The first 6 rows are patterns. Each new row is the sum of 2 different patterns, raised or lowered, with some noise. Before adding, each is slid sideways (what falls off one end comes back at the other) and multiplied by a number that may be negative. Names go in the order of the patterns.
(in the rows, 128 means zero)
Some rows, each with the names of its patterns after it:
[131 131 120 110 127 125 132 152 153 134 125 117 165 126 143 124 120 143
 182 135 149 148  97 153 140 122 121 132 126 119 136 121 117 103 127 137
 152 141 139]  k383
[128 117 115 109 136 115 182 129 140 101 152 120  98 140 128 131 137 171
 118 130 130 115 116 129 139 113 117 123 125 133 150 134 105 182 153 118
 136 131 151]  k96
[126 113  76 128 136 136 142 129 125 119 133 180 102 117 131 147  81 134
 133 125 102 117 131 100 104 131 124 135 142 134 140 142 129 116 129 126
 158  96  97]  k979
[110 149 124 117 110  98 113 125 140 128 121 138 142 109 133 126 128 173
 117 112 128 137 117 151 150 151 119 122 128 113 144 132 128 144 130 123
 134 130 130]  k550
[131 157  87 124 124 135 129 150 126 129 125  84 137 129 114 137 155 131
 182 140 117 135 134 132 140 121 116 113 129 169 137 129 113 134 132 179
 109 124 115]  k866
[129 125 154 152 153  91 117 137 114 127 135 124 127 140 131 129 151 115
 133 109 115 130 152 146 107 142 165 133 137 128 124  81 146 143 131 123
 108 135 116]  k864

New rows. What belongs after each?
[115 118 119  84 123  90 103 113 139 104 147 131 100 117 113 111 101 112
 104 102 118 141 116 109 109 120 117 144  98 101 101 124 107  77 113 106
 116 104 125]  k96 k866
[122 158 118 173 144 162 158 113 177 162 159 156 165 142 167 166 161 186
 150 155 188 128 114 154 102 114 167 157 156 163 148 161 161 175 190 105
 142 158 182]  k979 k866
[134 114  94 130 123 117 120 150 109 136 123 106 100 121 129 126  99 111
 109 123 151 105  95 166 143 109 135 119 139 115  88 110 101 119 109 179
 119 152  97]  k96 k866
[128 129 134 113 123 168  73 114 118 109 127 133 144 117 151 178 125 147
  86 123  75 165 122 137 146 100 134 113 121  92 160 148 148 103 126 135
 107 138 142]  k96 k864
[115 119 124 107 146 135 118 105 155 103 116 102 119 135 160 135 125 131
  97 127 127 120 110 121 118 125 111 117 120 115 138 136 139 121 128 127
 115 106 119]  k383 k550
[131 143 127 138  84 136 122 152 124 127 156 108 121 128 137 105 123 136
 151 142 144 127 117 112 148 142 133 120 100 128 141  85 107 152 137 143
  88 122 144]  k96 k864
[116 138 144 130  79 132  71 111 141 129 101 137 156 115 130 132 113 101
 144 146 127 130 118 116 111 136 133 137 143 125 113 119 127  66 104 138
 129  96 111]  k383 k96
[136 118 146 137 153 146 164 169 172 111 140 153 137 166 147 137 146 160
 144 158 175 147 147 131 138 143 172 163 131 165 177 149 157 148 147 104
 170 158 145]  k550 k864
[117 104 157 147 146 138 156 126 119 117 118 118 120 122 119 101 146 131
 115 112 159 140 111 123 136 132 132 126 139 117 128 117 122 118 114 111
 103 134 122]  k979 k866
[131  90 133 137 147 130 125  77 144 149 109 115 113 162 134 123 126 137
 121 145 126 143 136 124 123 160 109 114 148  80 123 139 120 101 135 122
 136 150 152]  k96 k866
[105 158 153 124 135 108 168 154 126 135 161 135 117 153 119 135 117 151
 121  73 157 139 130 119 191 119 126 133 144 132 127 159 140 122 130 122
 121 138 124]  k96 k979
[124 166 175 165 158 186 143 120 118 132 149 158 120 145  99 168 161 131
  86 173 125 126 177 143 144 151 172 160 146 158 135 144 153 161 139 139
 133 135 137]  k383 k979
[163 137 200 142 111 127 120 142 131 173 122 129 108 189 133 106 127 137
 138 185 151 119 121 136 147  83 129 137 125 124 148 126 137 148  98 119
 180 139 130]  k96 k866
[145 129 134 126 143 130 136 123 125 136 142 138 135 145 122 140 124 119
 136 125 112 124 128 127 127 140 121 127 140 137 143 128 137 126 124 117
 119 121 157]  k383 k864
[134 144 145 128 146 147 149 166 172 154 146 148 170 147 151 139 142 169
 197 144 169 179 125 170 157 141 123 157 153 142 152 134 142 123 147 154
 178 167 165]  k383 k864
[ 95 111 138 123 136 123 115  97 143 119 127 118 108 158 106 112 121 146
 131 154 111 129 123 109 121 116 130 124 130 135 124 135 117 127 111 102
 139 136 127]  k550 k864
[125 113 133 125 105 127 126 135  99 131  94  96  89  84  98 118 141 117
 110 122 111  79 117 116 123 133 106  90 118 129  94 100 133 122  92 132
  97  92 134]  k383 k550
[119 106  84 111 107 111 103 164 106 109  84 113  99  87 118 102  82 123
 138  98  97 128  95  96 107 124 100  97 116 115 107 122 106  83 137 115
  92 108 112]  k96 k979
[123 145 137 117 131 106 145 139 162 127 114 154 140 146 129 140 124 138
 123 126 147 147 140 138 137 123 130 111 131 136 132 133 122 135 137 150
 147 134 105]  k866 k864
[ 88  77  34  60  72  84  63  72  36  94  81  72  91  67 115  88 109  69
  71  51  70  74  80 122  64  46 104  73  50  62  53  62  84  72  86  79
  62  99 101]  k979 k866
[139 130 159 146 149 163 137 134 138 150 188 168 140 135 143 144 198 140
 152 123 157 195 109 147 142 151 123 179 152 149 142  93 159 141 133 155
 187 163 213]  k866 k864
[141 145 160 158 178 129 143 129 154 168 117 150 143 148 150 163 145 139
 154 114 148 138 122 146 163 153 184 151 141 157 141 151 153 140 157 131
 139 175 156]  k550 k866
[108 103 106  95 101 119 113 113  99 113 119 110 122 101 118 152 107 106
 112 115  85 133 131 126 104  99 114  97 121 112 122 132 122  93 110 116
 107  99 126]  k550 k864
[160 157 151 150 104 152 129 129 126 136 154 121 138 133 119 100 130 113
 145 147 138 132 132 120 122 138 138 136 131 148 137 137 120 161 105 154
 131 133 142]  k383 k866
[ 89  81  83 118  84 100  91  54  87  93  79 104 108  67  80  71  95  99
  93  99  77  88  78  84  86 105  93  89  77  98  85  87  81 105 113 104
  95 106  82]  k550 k864
[160  96 115 138 117 133 109 133 140 156 159 137 125  83 137 116 154 117
 137 156 128 133 131 136  92 143 122 124 144 154 139 114 151 159 138 140
 127 112 106]  k96 k864
[130 159 135 146 127 143 129 133 146 128 139 150 145 143 151 136 122 122
 154 130 156 122 161 155 159 153 121 100 145 118 117 184 119 136 149 113
 150 158 152]  k383 k550
[105 164 120 138 111 118 145 179 141 140 150  74 148 131 134 108 134 139
 113 135 118 113  83 130 133 147 143 142 129 124 125 116 127 125 128 137
 146 143  99]  k383 k96
[132 108 131 140 107 100  72 103 106  99 120 120  72 159 122  95  97 143
 105 110 104 115 105 106 152 128 105  98 105 100 135  86  95  96 117 124
  80  83 126]  k979 k866
[126 116 131 139 135 132 137 124 127 147 111 124 118 115 129 146 122 114
 143 156 126 138 117 115  80 143 141 128 129 104 130 117 121 123 149 142
 144  95 124]  k550 k864
[136 132 146 159 135 178 134 109 135 133 136 155 138 122 116 124 187 136
 139 113 130 141 207 117 140 130 113 170 101 122 122 138 129 144 133 126
 120  77 138]  k383 k866
[119  60  99 104 132 134 120 131  98 118 156  85 109 125 127  83 120 140
  98 103 120 138 125 115 124 106 124 134 115 115 147 115 112 120  77 151
 110  97 110]  k979 k550
[104  92 103 101  90 109 121 118 107  77 120 124 102 117 148 110 108 100
  96 102  97 101  98  65 133  95 105  83 146 106  94  80 125 105  94 145
 113  98 113]  k383 k979
[188 183 182 161 183 188 199 171 178 191 166 199 173 194 206 198 186 182
 180 188 173 150 202 178 177 187 157 193 220 188 169 195 166 165 169 187
 180 175 196]  k550 k866
[138 123 117 147 167 163 148 154  97 162 138 115 132 135 133 130 159 122
 125 113 126 134 152 146 133 130 133 125 122 142 133 125 176 163 132 134
 126 171 131]  k383 k96
[ 89 131 118 117 124 119 116 109 131 137 134 123 113  95 129 135  83  97
 122 119 140 103 128 135 115 145 117 126  72 120 109 136 103 122 137  97
 118 120 123]  k383 k96
[125 134 139 152 118 146 149 154 176 144 142 117 130 144 141 134 144 140
 157 139 100 147 149 113 137 155 119 115 106 149 135 137 149 137 145 150
 103 129 144]  k550 k864
[161 163 174 171 150 150 145 141 154 195 151 172 155 176 183 144 159 162
 164 166 193 148 154 151 150 172 164 166 140 155 157 183 152 171 154 144
 210 153 148]  k96 k866
[ 60  83  97 115 100  96  99 101  77  83  90  89 119 103 101  96  94  79
 129 102 114  84  83 102 121 104 109 106  79 111  97  91  88  95  80  96
  94  82  75]  k383 k550
[165 177 166 186 196 163 171 166 136 163 199 113 145 180 179 152 152 181
 197 209 204 166 175 118 177 152 187 164 175 205 160 135 178 175 129 174
 180 151 168]  k96 k550
[206 162 164 146 185 185 177 178 159 195 163 164 158 191 168 169 180 176
 192 171 174 175 167 160 160 153 165 190 176 169 160 159 188 173 162 170
 148 170 175]  k866 k864
[144 148 153 183 188 175 110 127 153 132 149 157 151 159 163 155 150 160
 125 152 134 145 132 175 160 133 169 178 127 155 140 136 123 155 159 157
 150 130 158]  k383 k864
[ 61  60  97  82  80  58  90  78  49  83  73  75 103  87  60  75  80  62
  82  87  92  62  66  72  64  85  86  78  72 100  82  73  79  76  74  86
  67  62  55]  k96 k550
[138 142 152 134 125 111 130 177  97 109 137 140  83 132 108 127 109 116
 124 105  92 117 111 136 141 131 143 132 124 115 119 123 155  92  96 124
 120  65 127]  k979 k550
[113  89  70 114 126 127 141 140 122 118 123 144  81 109 128 148  53 129
 114 124 109 100  79  94  86 107 146 107 125 132 140 131 126 121 116 128
 156 118  99]  k383 k979
[107 102 116 131 133  82 110  95  88 136  86 113 117 119 113 123 114 141
  97  74 121 123  78 123 134 114 139 115 105 103 105 118 120 111 111 104
 121 149 121]  k979 k866
[ 48  56 110  97  88  84  90  85  90  93  98  61  85 101  97  85  91  41
 109 100 101  90  67 139  84  99  93 103  92 103  95  89 130  89  85  97
  97  68  91]  k550 k866
[112 114 143 139 141 135 131 154 148 160 146 120 134 134 140 128 130  92
 158 150 164 139 115 176 129 128 131 142 128 119 142 135 185 138 129 119
 128 103 126]  k383 k866
[ 95  79  53  80  95  74  52  58  63  64  51 116  73  87  65  95  76  61
  85  68  78  81 123  49  59  75  56  35  76  87  68  75  72  72  74  94
 111  43 107]  k96 k979
[115 127 148 120 157 134 121 128 142 182 105 156 163 123 153 181 131 102
 166 114 155 135 103 128 119 127 116 163 144 142  68 116 146 138 139 146
 128 129 133]  k383 k864
[102 118 128 115 141  90  88 110  82  86 100  86  88 107 110  99 119  64
 130 111  91 113 161 113  77 104 116 102 108 107  92  19 132 120  98  80
 123  98  85]  k979 k864
[164 141 152 154 173 162 138 163 151 166 157 149 131 172 159 166 157 154
 171 164 167 166 175 156 163 154 161 188 150 152 178 152 147 159 107 160
 175 156 152]  k550 k866
